The rows of a group lie close to one hidden flat surface of 12 dimensions, which may be shifted away from zero. Surfaces can cross.
Some rows, each with its group after it:
[  3  16   5   7  -5  10  39   7  -8 -10  29  -5   6 -19  18   8 -12  32
   4 -19] | q569
[-32   7 -11  10 -10   3   4   4 -29 -30  15   1   1  20  12   2  -4 -13
   2 -10] | q495
[-12  -4  -2  -5   0   3 -26   8 -16  -9   0 -21  10   1   3 -32 -11 -17
   7  -2] | q219
[ 13   6 -15   8   9 -22   7  -3  -3  19  13  26  -6 -10   7  18   1  -4
  -3  12] | q722
[  4   8 -15 -26   4 -10  -6  12   2 -12  28 -21  10  14   3 -14   7   4
  10  11] | q219
[ 17  -2  16   9  13  10 -12   4  -3  11 -12 -15  -7  -9  -7  10   2 -17
  11   0] | q569
[ 34   9  -1 -16   5 -17   7   0  11  16  17  -3  -6 -13  -6  19   5   9
   1   8] | q722
[ -8  -7  -5 -22  -2 -18  28   2   4 -10  18  18  22  -1  19 -30 -22  42
  -1  19] | q710
[  9 -20  18  12 -33   7  25   5  -5  13   7 -11 -11  -1  -1 -29  -3  40
  -2  -6] | q569
[ -8   3   3  16  -4  -8   3  13 -21  -6   5 -15  -7   8  -3  -3  27  -3
   3   7] | q722
[  0 -13  16  25  -5  45   7 -14  42  37  -9   6 -19  -3 -14  -3  53 -12
  -2 -28] | q219
[12 -9 20  4 25  6 20 12  1 -2  1 -6  0 -4 -1 17 14 17 13 12] | q219
[-18  16   1 -12  -9   1   1 -10 -12 -10  -4  12  12 -17   8 -15 -13 -14
 -14 -17] | q710
[ 20  -7  -5  23 -12  -3 -11   3  -3   3   8  36 -10  15  -6  15  -6 -12
   3  -6] | q722
[-17  -1 -17 -23  16 -26  12   6 -12 -20  17  28  17   2   6   7  -3  16
  -9  22] | q219
[ 48 -12   0  -5  19   0   6  25 -14   0  12 -19  -9   4  -1  22  -5  23
   8  10] | q569
[-23 -17   3   2 -13  10 -20  16 -23 -11  -2  -1   6 -30 -31   1  -3  12
 -21 -15] | q569
[ 19  -4   0   7   2 -14  -4 -11  -5   6  10 -27 -21 -11  -7  34 -19  20
 -13  -1] | q219
[-12   1 -29   2   5  13  -4 -11  17  12   9  20  -6   4   1  25   0  -3
  -7 -12] | q495
[  8  -8  10   8 -34 -18  26  -9  -7   2   1 -10 -20   0   2 -14 -11  35
 -20   4] | q219
[-19  -3   2 -25 -21  18   2  -4 -26  -8 -11  11  10  31   8 -21   2 -19
   3 -17] | q710
[  9 -13  40  26   1  29   0   3  -8   9   8 -12  -4 -25 -19  14  19   4
   5 -28] | q722
[ -8 -18  19  -8  22  -4  -3  -5  -8  -7   4  11   6  -5 -13  23  11   5
  -5   5] | q219
[ -4   6 -16 -16 -19  11  13   2  -2 -12  -6 -17 -10  -3   1  -5 -25   8
 -14  -8] | q495
[ 61   5  11 -37 -11 -18   5 -11 -14  -1  23 -12  -9  39  22 -18  -9  -9
   5  -4] | q569
[  4   1   2   2   9  -5 -11 -10  -6  15   2  -2  -3 -19  -1  14 -12  -9
  -2  -2] | q569
[-16   1  -7  16  -6   4  -1  10 -21  -3 -10  -1 -12   3  -1  -5  14 -19
  -7  -3] | q495
[-17  -6   9  -4  -8   2 -13  -9  -1   0  -4   2   2  17  -5 -17  17 -21
   4   0] | q722
[ -1  16  21  11   9   9  -1   7 -17 -14   3 -16   9 -12   3   7   2 -18
  16 -10] | q569
[-16  21  -5  16 -11   8   0   5 -12 -17   7 -11   0  -9  10 -12   0 -17
  -4 -21] | q219
[-20  16   8  27  -5  10  -3  -6  20  26 -15 -16  -6 -39 -16  10  11 -12
   3  -3] | q569
[-26  14   4 -10  -2  20  -9   0 -13 -19  -7   0  10 -14  -7   0   5 -30
  -8 -23] | q495
[-26 -12 -21  25 -29  -1 -12   1 -17   8  27  -2 -17 -17 -17  -5  20  15
 -33 -25] | q219
[ -2 -14   1  18   6 -11  10   6 -11  10   4   7 -13  -9  -6   7  23  15
 -12  10] | q219
[ 15  -4   5  24  -6  -2  10 -26  -5  40  -1  -8 -24   6  19  10  -6  -2
   3  -7] | q710
[-13  -8   9  -9  29  -1 -17 -18 -12   9  -9  16  17 -39   2  11 -33  -9
 -11  -4] | q710
[ 32  13  -5   4 -20 -20  -9  -2  27  21  -1   3  -3  15  -8   5  21   9
   7   2] | q495
[  5  -7   8 -18  -9   4 -16  -1   4   9  -5 -28   2   0  -1 -41  -7  -7
   5   3] | q219
[  9 -24   1  19 -17  16   3  14  12  27 -10  10 -20  -3 -26 -10  39   8
 -11  -2] | q722
[ -3  14 -21 -11   1 -17  18   9 -25   7  21   8  -1 -29   1  15  15  17
 -24  -4] | q710
[ -4  -4 -12  23 -24  -5  -2   2 -20  -9  13  -8 -16  14   1   8  -3  13
 -11 -13] | q710
[ -2  26 -18  47  -7  -7  40   2 -19   5 -14  42 -13   2  50 -20 -12 -24
  -2   1] | q569
[-14  -6   0   8  -4  -6  21   2  -9 -15  29   6   3  17  13   0   5  25
   4   2] | q219
[ -8   4  -6  48 -43  23  10  17 -10 -21  19  -9 -13   3 -10  23   7  35
 -10 -45] | q495
[ 27 -11  17   4  22   3   9   2   2   3  21  29  12   9  12  22 -18   7
  29   5] | q722
[ 10 -35  22 -13  18  -1  14  -3  16  36 -12  12  10  -3   5 -38   5  24
  13  31] | q710
[  7  28  -6  11 -22   4   5  11   1  -3 -29  -7 -13  -7  -3 -13  16 -28
 -10  -8] | q495
[ 14  18  -5   0 -11 -11  -9  -7   4  -5  40 -32 -11  18  -3  33  10   0
  13 -12] | q569
[ 17  -3  13  11 -10 -13 -11   7   9  -3  -6 -22 -10   4 -12 -21  11   0
   2  13] | q710
[-29  22  -5  31  12  -4 -10 -21 -15  28  18   6   0 -27  25 -16  20 -48
  -1 -17] | q219
[  6  -6  -1  -2   1   4 -22   6  -2 -12  -1 -29  -9  17 -15  20  -3  -3
   5   0] | q722
[ -2   8   2  17  -6   7   2  10  19 -14  -7   1   1 -16  -5 -15   3   2
  -7  -6] | q710
[  1   9  -5 -11 -30  12  16  16  12 -11 -11   5   7   0  -7 -25   6  18
  -7  -9] | q495
[  8   1 -24 -10  -2 -24 -33 -14   8  19 -14   9  -7  14  -9  13  -8 -20
  -7  14] | q495
[-15  18  17   5  11  -9  13 -28  -7  17   2   8   6 -16  25  -8  -1 -25
   5   0] | q722
[-26   7   1  20  11 -14   1 -10 -26   4  23  19   9 -16  14  12   1 -12
   3  -1] | q569
[-11 -24  18   4 -19   3 -16 -30 -17  17   9  -9  -6   5  -3  -3 -17   9
  -9 -21] | q710
[ -9  -7   6   0 -13   2  -9  -1 -13  -4  -7  -4   0   4  -6  -7  -6   0
  -3  -5] | q495
[ -3  14   8  12 -15 -19  19 -17 -13  12  18  -2  -4  -4  17  -6   3   6
   1  -4] | q495
[  1   1   7  -3  17  22   0   6  18  -2 -11  13  16  11   3   4   8  -8
  25   0] | q495
[ 21  -2 -10  15  -2 -11  -6 -29  25  30  -8  -7 -22 -23   7  14 -52  17
 -19  -1] | q710
[-15   1 -46  -6  -4 -28  -3   9  18  15  10  14  -3  -3 -11  12   6  18
  -7  30] | q569
[-16   5 -17  -5   7  25   5  -6  35  13  13  14   0   1  -9  12  42  -9
  -3 -15] | q722
[  3  -3 -16 -13 -12 -28   4  11 -15  -8  30   0  -1   7  -7   4   8  25
 -10  12] | q722
[ 24  -6 -10 -13 -15 -13  17  -2  16  27   1  -4 -14 -11  -5  -6  -4  29
 -13  14] | q722
[  7  15 -12 -41  -6   7  20 -31  26  36  19  11   1  -1  11   3  11   1
  -8 -16] | q710
[-19 -10  16 -10  13  -1  -6  -6  -5 -19  -3  14  27 -16   7 -19 -32   6
   2   3] | q710
[-10  -6   7  23  -1  19  23 -14  12  26 -17  22   0 -18  19 -15 -23   4
   6  -4] | q569
[ -1  -8 -16   0   4   6  -4  12   5   6  21  -4  -7  -7 -22  28  26  18
  -9  -7] | q722
[ 17  20  13  13  -9  -5   9 -19   4   8  33  -9 -10   6   9  21   8  -7
  12 -18] | q722
[ -6   3 -37   4 -10  13  21  16  15  -7  21   2  -3   2  10  -5  -8  32
  -7  -9] | q219
[-13  15 -12  -5 -27 -13  13   2   1  -5   5   9   3   7   7 -27   4   0
  -1   5] | q569
[ -6  -3   0 -26  25  11  17 -20  20  23   3  12  10  -4  18  -2  -7  -4
  13   9] | q495
[ 23  -6  18 -29   5 -14   6   9   1  -1   9 -25   9   5  -2 -17   3  21
  14  21] | q710
[-16  -7 -32  -9 -26  -5   8 -15   3   4  23  -3 -20  32   8   0 -10  11
 -12   0] | q495

New rows, each followed by its group:
[-13   8  -3   0 -11  -8  32  11 -18 -13   3   4   4  11  23 -25  -6   9
   8  12] | q495
[  9  20 -23   1  12   3  -3  10 -10 -13  15   8  -1 -13   1  34  -4  -9
  -9 -16] | q569
[ -6  -8  -1   1  12  11 -25  23  -1 -19 -11  13  17  26 -14   5  23 -16
  21   5] | q495
[ 22  35  16   8  11 -14   5  -5 -18  -8  -3 -75 -19 -21   9  31 -21  -2
   7   0] | q722
[ -6   5 -10 -29  24  29 -10  -6  31  21   7  -5  22 -25  10 -26 -13 -11
  10 -10] | q219
[ -5 -18  -7   2   5  21 -14  26   8  -9  11 -14   6  43  -2 -31  29  -7
  30  10] | q219
[ 27  32  -6 -27  -6  -1 -18 -13  51   8  -5  -5   3  47  -1   0  34 -46
  29   2] | q495
[ -7  12  -6  12   0 -37  -9  -3 -28   6 -17  18   2   1  15 -12   0 -29
   0  22] | q495
[-17   9 -16  19  -6  14  32   0  -4  18  13   3 -19 -25   7  10  20   5
 -20 -15] | q495
[-18 -30  38   5  29  -4   9  13 -36 -10  16   8  17 -20 -14   9  37  20
   3   9] | q219
[ 33  -1  -4 -14  13  -9   9  16 -19  15 -22  11  -6 -37   1  -7 -17   1
 -22  11] | q569
[ 13  25 -22 -17   6 -21 -14  -5 -13  -2   2   4  -2 -23   0  20 -19 -22
 -20  -4] | q569
[ 17  -5   9   8  -1 -11   5 -14  13  20   7 -12 -11   3   7  -5  -2   9
   7   7] | q710
[ 21 -13   0 -21 -11 -18  13  12 -12   6  -6 -34 -14  14  -1 -18 -12  23
   4  32] | q495
[ -2 -23  -7   4  -8  15  -5   5  10  -3  -3   8  -3  39  -1 -11   3   7
  12   4] | q710
[ 30 -20  23   6 -19   4   0   6   3  27 -15  46  -2 -22 -19 -20   3  -7
  -8  -4] | q722
[ -2   1   0  28 -15 -32   5   2 -24  12 -20  23   0   0  17 -22  -9   2
  -1  19] | q495
[ -1  -4   2  31   1  -3  -6   9  -9  16   2 -12 -15 -11 -11  14  21  -2
   4   2] | q569
[-10  -3  29  21   2   8  28 -16 -14 -22 -19  15  -2 -14  13  21 -40  17
 -11 -10] | q219
[ -5   7  15  10  20  -5   5  12 -25   5 -18 -19  -1 -33  -2  -1  15 -12
  -2  11] | q722
[  1  13  16  11   5  13   5  13  -5  -7 -25 -11   2  -4   9 -31  13 -31
  13   2] | q219
[ 45  33  20 -12 -43 -34 -23 -21  16   7 -28 -21   2   8  -3 -17 -26  -9
   4  -3] | q495
[ 13  15  -6  11  -2 -18   9 -20  16  32  -4  18  -3  -2  19   3  -3  -3
   6   7] | q495
[-38   2 -33  -8  27  -1  -3 -27  17  10  45  43  20  15  25  10   8 -15
   9  -5] | q219
[  8 -22   7   4  -5  13  -2 -12   1  16   3  10  -5  10   4  -7 -13   5
   2  -9] | q569
[  3 -27  33  -6   6  15 -31 -21  30  11 -15 -10   7  -4 -18 -18 -11  -7
   7  -4] | q710
[  1  20   1 -24 -35   9  15  10 -13 -10  14 -16  -2   3 -10 -13  38   1
 -13 -27] | q710
[ 19  -5  -4  -3  15   5 -19  21   5  -5  -3   6  -2  12 -18  20  17 -16
  12   8] | q722
[ 13  12  25   4  17  20  27 -14  25   1  12  -8  -1  -1  11  25  13   4
  17 -12] | q219
[ 12 -18   5   8  -1  -4 -11  24 -25 -26  -1  17   6  20  -6   5 -22   3
  14   9] | q722
[ 15  20  25  -2   2  10   4  16 -12 -10 -19 -12   5 -12   0 -18   9 -30
  11  -5] | q569
[  9 -11  -1   3 -16  -5  -7  -2   9  20  -7   0  -8  13 -10  -9  14   5
   0   5] | q495
[  4  20  22  15  -2   8  36  11  -2 -39 -16   9  -5  12   6  18  12  -2
   2  -3] | q219
[ -6  14  13  24 -24  18  33   9   5   0  26   2   3  -2   3  -6  45  22
   7 -28] | q495
[ -8  29   1  -7  12   5  20 -15  11   7  -6 -16   1 -23  17   5  -4 -10
  -1  -4] | q722
[  3   2 -21   7  13  30  26  19  29   7 -19  23   3 -14   8   2 -14  12
   5   2] | q569
[ -5 -19  10 -15   1  17   3   2  16  -5  -8   9   6  10 -11 -13  11   8
  -1   2] | q219
[ -4  -6   2 -19  -8  29  -3   2  27 -17   0  -7  13  21  -5  -5 -22  13
  20  -8] | q569
[-13 -14  -6 -14  26  20  16   3  27   7   7  21  16  16   9  -3  17   9
  21  12] | q722
[ -2  15 -10 -13 -13  21  16 -12  28   6 -24  17   5 -11  10 -13 -31   1
  -9 -15] | q495
[  0   4  22   8  -4   0   3  -6  -9   5 -22  11  16 -25   7 -11 -25   4
   3  -8] | q495
[  0  -9  -5   2   5  -6  -4   1   4  21  -4  -3  -2 -23  -9   9 -12  15
  -2  11] | q569
[  0 -32 -10  11  15 -18  -7  30 -29  15   8 -18   1   5   7 -36   7  17
  15  38] | q219
[ 20 -21  11  -7   4  -6  16  -9   6  24   2   4  -3 -12   5  -1 -28  31
   3  13] | q722
[-36  -9  -3  -1   7  -4  33   6 -17  -7  43  22  28  -2  31 -35   2  33
  11   6] | q219
[ 23   5 -16  14  13   3  24  24   0   8  19   8 -10  -1   8  16  26  10
   6   2] | q569
[ 19   4  -6 -15 -13  -7   2  25   3  13 -30 -10  -9 -29 -23 -24  10   4
 -17  17] | q569
[  2  -4  -5  32  -2 -16 -16  24 -31  -9 -18  12   3 -12  -8  15  -7   9
  -4   5] | q495
[  6   7  29   0 -14 -35  24 -39 -15  21   2  -5 -12 -33  11   2 -19  15
 -27   0] | q219
[ -3 -14  27   0  24  11 -13   2 -24  -7  10 -33  16 -19   6  -4 -28   8
  17  -5] | q219
[-36 -17  20 -13   7 -18 -24 -34 -25  16   8  32  28 -16   2 -12 -12 -11
  -5  -3] | q495
[-19  -9   5  10  -1   8   8  -4 -13  -5   3   7   7  15  14  -8 -13   3
  11  -3] | q495
[-11   2   1 -10  15 -29  -9  -1 -16   2  20  -4   8  21   2  -2  37 -19
  14  26] | q722
[-27   3 -17 -10 -12 -14 -29 -16  -4 -15  32 -40 -11  43 -11  16  29  -9
   0  -3] | q722
[-14  -8  20  26 -12  15  -9  -8   4  -6 -14   4   0 -11  -5 -22  -6 -10
  -6 -16] | q710
[-4 -8  0  0 11 -1 -9  2 -1  7  7 14 12 -1 -7 12 14  5  5  1] | q495
[-18  -4  10   7  11   8  -6 -13   2  12   2 -11  -2   8   3   1  21 -15
  10  -1] | q722
[ 14  15  -4 -10   6  13  25  33 -12 -11 -20 -37 -17 -17  -3  -2   8  -5
  -3  12] | q495
[  6 -40   7   4 -13   1  20  36 -20  10  -3 -15  -9  -2 -17 -25  20  51
  -4  21] | q495
[ 22 -18  34 -32  10   1 -32 -14   9   7 -10 -41   2  43 -10  -9   3 -27
  38  20] | q495
[ 12  17 -16  -1   0  -4  12  14  39  -2 -30  14   0 -28  -1 -30 -10   2
 -18  17] | q710
[ 10  -4  14  -4  -3  10  34   4   5 -14  34   5  14  11  17   3 -18  38
  22  -7] | q722
[ -3  19 -26   8 -19   9  23 -16  27   3  21  -4 -15  12  14  19  -9  16
  -5 -19] | q722
[ -7 -20   6  -1   8  21 -13   4  13  -1   5  -1   3  29 -11   4  26  -6
  19   0] | q722
[  4  34 -15  -9  -2  -3  21  20   0 -11 -17   0  -3   2  11 -16  17 -26
   2  12] | q495
[-13  16 -28  15 -14   7  31  30 -11 -23  -3   8  -8  19  16 -10  12   0
   1   6] | q495
[-35  15  -8   9 -14   7 -14  -9  20   5 -20  -4   3 -28 -14   3 -20 -12
  -3  -5] | q569
[  2  -3 -16  -2  16 -24  -5   4  -2  28 -21   1 -12 -12  -4  -3  19 -13
 -10  33] | q722
[-11   1  -9 -13 -22  10  13  13   4 -19  -2  10  11   4   1 -25 -18  16
  -2  -4] | q569
